The groups are shells around one centre, one inside the other: the same stretched ball of 3 dimensions in 6 sizes.
In the rows, 128 means zero.
Some rows, each with its group after it:
[141  81 126 102 155 167 152 185 139 119 135  50 180 137 125 174] : j_447
[121  76 145 151 182 149 129 171  96 147 106  74 172 134  94 122] : j_951
[121  77 142 139 163 148 132 164 118 128 106  67 175 136 104 133] : j_435
[116  74 147 165 177 143 120 159  89 140 105  89 167 132  89 115] : j_447
[129  76 137 146 174 156 130 171  97 136 126  84 168 132  99 139] : j_317
[132  78 136 130 176 160 140 182 109 140 123  65 174 134 106 145] : j_447
[119  76 145 146 168 146 129 164 110 133 103  71 173 135  99 127] : j_435
[122  76 137 133 139 147 131 152 135 103 113  72 174 136 113 148] : j_951
[130  79 133 116 150 157 143 171 138 115 119  56 178 137 118 158] : j_425
[127  75 131 138 134 151 128 148 128  95 131  89 167 133 113 157] : j_951
[140  80 126 105 152 166 150 181 139 116 135  54 179 137 124 173] : j_425
[132  80 135 118 167 160 145 182 125 133 118  53 179 137 113 151] : j_447
[118  74 141 155 149 143 120 146 112 111 113  91 167 133 101 133] : j_425
[117  76 144 142 155 144 129 156 123 120 102  70 174 136 104 131] : j_252
[143  80 125 108 161 169 150 187 128 125 141  58 177 135 121 172] : j_252
[130  78 139 136 184 158 138 183 101 149 117  66 174 134 101 137] : j_252
[136  78 124 108 124 160 143 160 154  86 139  66 175 136 130 181] : j_317
[111  73 148 170 158 137 114 142 100 120 103  97 165 132  91 116] : j_317
[140  81 130 108 168 167 151 191 128 134 130  49 180 136 118 164] : j_252
[125  76 134 133 136 150 131 151 134  98 123  78 171 135 115 154] : j_425
[129  78 129 116 128 154 139 156 150  91 126  66 176 137 125 168] : j_317
[133  77 132 134 159 159 135 170 113 121 134  80 170 133 109 154] : j_435
[132  79 128 111 130 157 143 161 152  93 128  61 177 137 127 172] : j_951
[119  76 142 142 157 146 129 158 120 121 106  71 174 136 104 134] : j_435

New rows. What belongs after each?
[113  75 149 159 169 140 121 155 102 134  97  80 170 134  93 115] : j_317
[122  77 144 144 178 150 132 173 104 144 105  67 174 135  98 126] : j_951
[130  79 137 120 166 157 144 179 127 132 115  52 179 137 112 149] : j_951
[119  74 143 161 164 145 120 154  97 126 114  94 165 131  94 126] : j_425
[138  77 126 125 149 162 138 169 123 110 144  80 170 133 117 167] : j_252
[141  81 127 103 159 167 152 187 137 124 132  48 180 137 123 171] : j_951
[130  75 131 141 146 154 128 156 116 107 136  91 166 132 109 154] : j_317
[143  81 121  91 131 167 154 175 161  94 142  50 181 138 136 190] : j_252
[139  78 124 111 137 163 144 168 142 100 141  66 175 135 126 177] : j_425
[139  79 123 105 134 163 147 169 150  96 140  61 177 136 129 181] : j_435
[125  78 137 128 150 151 136 163 132 115 113  64 176 137 113 148] : j_425
[137  81 131 108 165 164 150 187 133 130 125  47 181 137 119 162] : j_317
[133  80 131 106 148 160 148 176 146 114 122  48 181 139 124 165] : j_317
[131  79 133 112 150 158 145 173 141 115 120  52 180 138 120 160] : j_447
[113  74 148 167 168 140 117 151  96 132 101  90 167 133  90 114] : j_447
[144  79 123 106 151 169 149 182 135 114 145  61 176 135 125 178] : j_317
[143  79 121 105 137 167 147 173 143  99 148  66 175 135 129 184] : j_317
[125  78 135 123 140 151 137 159 142 105 115  62 177 138 118 154] : j_317
[138  78 130 124 165 163 141 180 116 128 136  70 173 133 112 159] : j_951
[116  74 142 156 146 141 119 143 114 108 111  92 167 133 101 132] : j_447
[120  77 145 143 172 148 131 168 110 137 102  67 175 136 100 127] : j_951
[114  75 145 153 154 141 122 149 115 118 102  81 170 135 100 126] : j_951
[119  73 141 162 152 144 117 145 103 113 119 100 164 131  97 131] : j_951
[118  74 141 153 148 143 121 146 115 110 113  90 167 133 102 134] : j_425
[132  77 128 122 133 156 136 157 139  94 134  75 172 135 121 168] : j_425
[129  79 138 125 172 157 142 180 119 138 113  55 178 136 108 143] : j_951
[128  77 140 140 179 155 135 178 102 144 116  70 173 134 100 135] : j_447
[109  73 151 171 167 136 114 147  95 130  96  92 166 133  87 109] : j_252
[127  75 131 137 135 151 128 149 129  95 131  87 168 133 114 157] : j_447
[129  79 139 130 179 157 140 183 110 145 114  59 177 135 104 139] : j_317
[128  74 131 141 137 152 127 149 123  97 135  93 166 132 112 156] : j_252
[130  78 138 134 178 157 138 181 107 143 118  65 175 134 103 140] : j_447
[127  75 138 150 169 153 127 166  99 131 125  87 167 131  99 137] : j_447
[130  75 133 141 153 155 129 160 112 114 133  89 167 132 107 151] : j_447
[114  74 145 158 155 140 119 147 110 118 104  87 168 134  97 123] : j_447
[126  78 138 128 163 154 138 172 124 128 112  60 177 136 109 144] : j_425
[139  80 125 103 140 164 149 174 148 103 136  56 178 137 128 178] : j_425
[139  78 123 110 130 162 143 164 147  92 144  70 174 135 128 181] : j_951
[131  76 134 139 164 157 133 170 108 126 130  81 169 132 105 148] : j_435
[117  73 144 168 164 143 116 149  93 125 114 100 163 131  91 122] : j_951
[113  74 147 160 162 140 120 151 105 125 101  85 169 134  95 119] : j_447
[118  75 147 163 184 146 122 165  86 148 105  86 168 132  87 114] : j_317
[122  77 138 132 146 148 133 157 132 109 112  69 174 136 112 146] : j_435
[138  78 124 110 136 162 144 168 144  98 140  66 175 136 126 177] : j_425
[131  78 130 114 133 156 141 161 148  96 126  62 177 137 124 167] : j_447
[141  81 127  98 153 167 154 186 145 118 132  44 182 138 127 175] : j_317
[141  78 126 119 158 166 143 179 122 121 143  71 173 133 117 168] : j_252
[128  79 137 122 163 156 142 176 127 129 114  55 179 137 112 148] : j_447
[125  75 135 145 145 149 125 151 117 106 127  91 167 132 107 147] : j_425
[143  81 124 101 154 169 153 186 139 119 139  52 179 136 126 177] : j_951
[124  74 139 158 165 149 122 158  95 127 123  96 164 131  96 132] : j_317
[121  77 143 140 169 149 133 168 114 134 105  65 175 136 102 131] : j_447
[113  75 146 154 154 140 122 148 115 117 100  81 171 135  99 124] : j_252
